All groups share one centre, and each spreads out both ways along 5 directions, with some noise.
(in the rows, 128 means zero)
Known rows, each followed by its group:
[167 145 109 107 150 130 119 107 144 122 120 133 180]  K_196
[154  84 113 116 112 144 185  96 146 144 132 139 160]  K_540
[148 144 100 115 190 111 106 119 160 118 134 168 144]  K_186
[134 122 130 132  99 137 136 136 109 132 122 108 133]  K_77
[193 170  84 115 160 170 159  95 179 106 138 132 210]  K_177
[148 149 130  83 171 159 148  56 160 136 113 166 178]  K_540
[110 119 127  77 152 142 164 108 117 131 122 116  81]  K_77
[130 174 131 105 174 117  72 112 120 123 124 164 150]  K_177
[111 160 164  63 148 170 156  79 116 126  93 104 122]  K_77
[ 76 129 149 132 137  59  48 162  68 126 138 161  57]  K_540
[152 111  72 115 155  96 131 150 132 121 157 145  97]  K_77
[119 110 155  90 118 128 141  87 117 138  99 124 130]  K_196
[181 149  58 127 172 136 149 139 171 104 164 153 154]  K_196
[120  80 128 146  69 108 155 139 107 138 138 111 109]  K_177
[ 91 125 179 116 151 113  92 116 125 145 100 137 122]  K_186
[139 128 119 160 105 107 106 143 123 132 141 144 152]  K_77
[146 158 105 125 153 120 107 141 130 111 143 138 142]  K_540
[108 126 146  97 152 158 175  83 144 135 122 136 102]  K_77
[ 98 164 161 121 112 188 162 123 112 115 109  65 111]  K_540
[153 128 100 125 104 148 166 130 124 121 150 112 130]  K_186
[160 119  99 125 129  75  84 138 118 125 132 154 157]  K_196
[157 123 144 141  61 124 114 137  98 133 103  88 183]  K_196
[ 91 143 179 100 121 126 108 103  93 139 107 133 120]  K_177
[149 158  85 119 191 147 141 124 160 115 155 164 119]  K_196
[128 128 106 110  80 119 151 119  72 127 164 133  90]  K_186
[129 132 133 158  99  89  71 149  98 134 138 144 152]  K_77
[107 154 132 119 166 109  66 174  97 132 137 148  80]  K_177
[118 116 197  79 115 147 143  45 124 161  89 153 172]  K_540
[124 132 152 124  96 160 155 122 114 135 118  94 136]  K_196
[132 124  86 138 165 102  95 197 116 121 161 147  79]  K_177
[125 133 134  85 166 154 171  81 150 131 123 146 123]  K_540
[ 88 109 172 102 166 152 159  90 159 146  97 123 103]  K_186
[ 81 143 163 103 154 170 145 136 108 140 112 102  60]  K_177
[ 91 129 191 118 147 124  99 113 126 147  87 138 126]  K_186
[148 138 106 133 100  99  93 148  90 126 155 142 137]  K_186

New rows, each followed by its group:
[103 112 162 119 181 145 136 106 183 143  84 129 134]  K_186
[161 113 100  93 177 106 132  84 161 150 142 198 155]  K_540
[166 154  91 135 115  86  73 157 101 120 161 157 154]  K_186
[ 97 151 171  86 130 119  87 109  79 136 101 131 114]  K_77
[143 145 181 127  58 123  83 112  87 140  79  87 211]  K_196
[151 182 128 110 104 123  98 115  75 122 140 141 153]  K_186
[112  80 138  86 161  66 110  80 122 161 132 219 103]  K_540
[124 167 178 140  82 149  94 114 101 138 101 113 186]  K_77
[147 124 106 167 129 100 100 141 149 125 155 170 156]  K_77
[122 139 132 105 188 120 102 112 151 131 112 160 133]  K_186
[135  99 123 160  96 139 177 125 150 134 145 128 132]  K_77
[105 147 165 103 130 192 175 106 126 132 106  87 117]  K_177
[157 129  82 125 101 103 120 144  94 120 168 148 123]  K_186
[133 136  87 131 163 108 108 182 127 120 154 142  83]  K_177
[142 117 126 112  75 140 151 152  69 125 115  54 118]  K_77
[ 96 155 145  84 184 175 172  79 156 132 129 153  84]  K_196
[100 159 154  74 221 122  95  76 154 131 104 182 118]  K_186
[104 150 111 131 148 140 143 153 124  98 148 101  59]  K_540
[ 92 159 179 110 130 141  94 128  92 137 106 121 105]  K_177
[118  76 153 145  59  97 127 141  84 152 127 128 119]  K_540
[105  60 152 135  52  79 146 106  88 147 127 131  96]  K_177
[ 94 115 172 109 158 163 161  94 159 143  84 113 117]  K_186
[101 134 127 112 147 152 160 124 128 117 130 104  77]  K_540
[119 129 161 133 174 116  81 132 167 144  85 138 160]  K_186
[128  76 143 159 131 122 143 150 166 143 107 105 131]  K_186
[181 101 122 145  72 111 117 125 116 149 126 138 205]  K_540
[112 181 156 118 151 129  77 120 109 129 126 159 128]  K_196
[124 113 107  89 158 133 161 119 131 121 135 128  85]  K_77
[157 142  90 109 174  83  79 130 138 115 141 184 151]  K_196
[130 107 143 119  90 142 166  97 121 133 116 111 144]  K_177
[155 164 128  88 163 134  94  88 142 119 104 145 183]  K_196
[143  29 161 130  47  76 139  92  91 192 114 177 162]  K_540
[145  90 153  94  83  92 110  96 100 140  83 103 170]  K_196
[113 141 164 141  95 146 130 101 121 141 110 124 156]  K_77
[126 132 124 144 124 148 144 178 109 130 133  93  96]  K_177
[156 132  70 137 154  99  99 162 136 107 159 149 122]  K_540
[ 93 133 167 122 118 131 119 132  95 139 120 118  93]  K_177
[101 189 201  67 119 168 112  55  79 138 100 133 138]  K_186
[163 136  93  85 192 141 153  77 178 130 135 180 164]  K_540
[132 135 127 108 152 123 117 105 131 132 128 158 134]  K_540
[134 138 138 109 132 121 116  95 127 124 125 154 153]  K_177
[ 86 140 166 107 145 165 166 102 125 135 130 132  70]  K_196
[152  85 126 126  84 115 144 108 122 154 129 153 169]  K_540
[151 161 158 103 121 177 138  69 134 144  98 129 206]  K_540
[129 162 123  97 161 120 102 102 120 126 133 159 130]  K_186
[146 112 141 100 134 115 115  86 129 154 120 182 175]  K_540
[176  63 104 123  65  96 150 129 118 130 105  88 172]  K_196
[ 88 142 122 122 181 131 131 134 126 124 166 177  53]  K_196
[105 129 135  99 154 159 169 114 132 125 122 121  89]  K_177
[135 127 110 157 104 105  99 171 102 131 159 136 117]  K_196
[ 94 145 170 133 105 162 128 124 100 140 122 114 108]  K_196
[156 139  84 113  84 131 158 125  84 114 176 129 116]  K_186
[116  62 106 132 108 156 223 127 154 132 131  95  86]  K_186
[158 100  74 132 129  88 120 167 111 117 156 130  97]  K_77
[ 90 157 176 105 123 167 141  98 109 133 105  98 108]  K_540
[126 110 117 152 127 102 121 132 137 131 153 168 121]  K_77
[125  95 156 106  90 109 136 101 104 142  95 108 139]  K_196
[156  99  72 152  97 112 153 159 120 122 171 127 115]  K_186
[104  98 119  94 188 130 166 104 167 137 127 155  78]  K_186
[126 108 152 106 103  85  87 118  97 137 102 132 144]  K_196
[134 178  88 155 155  86  45 198 104  95 162 138 102]  K_540
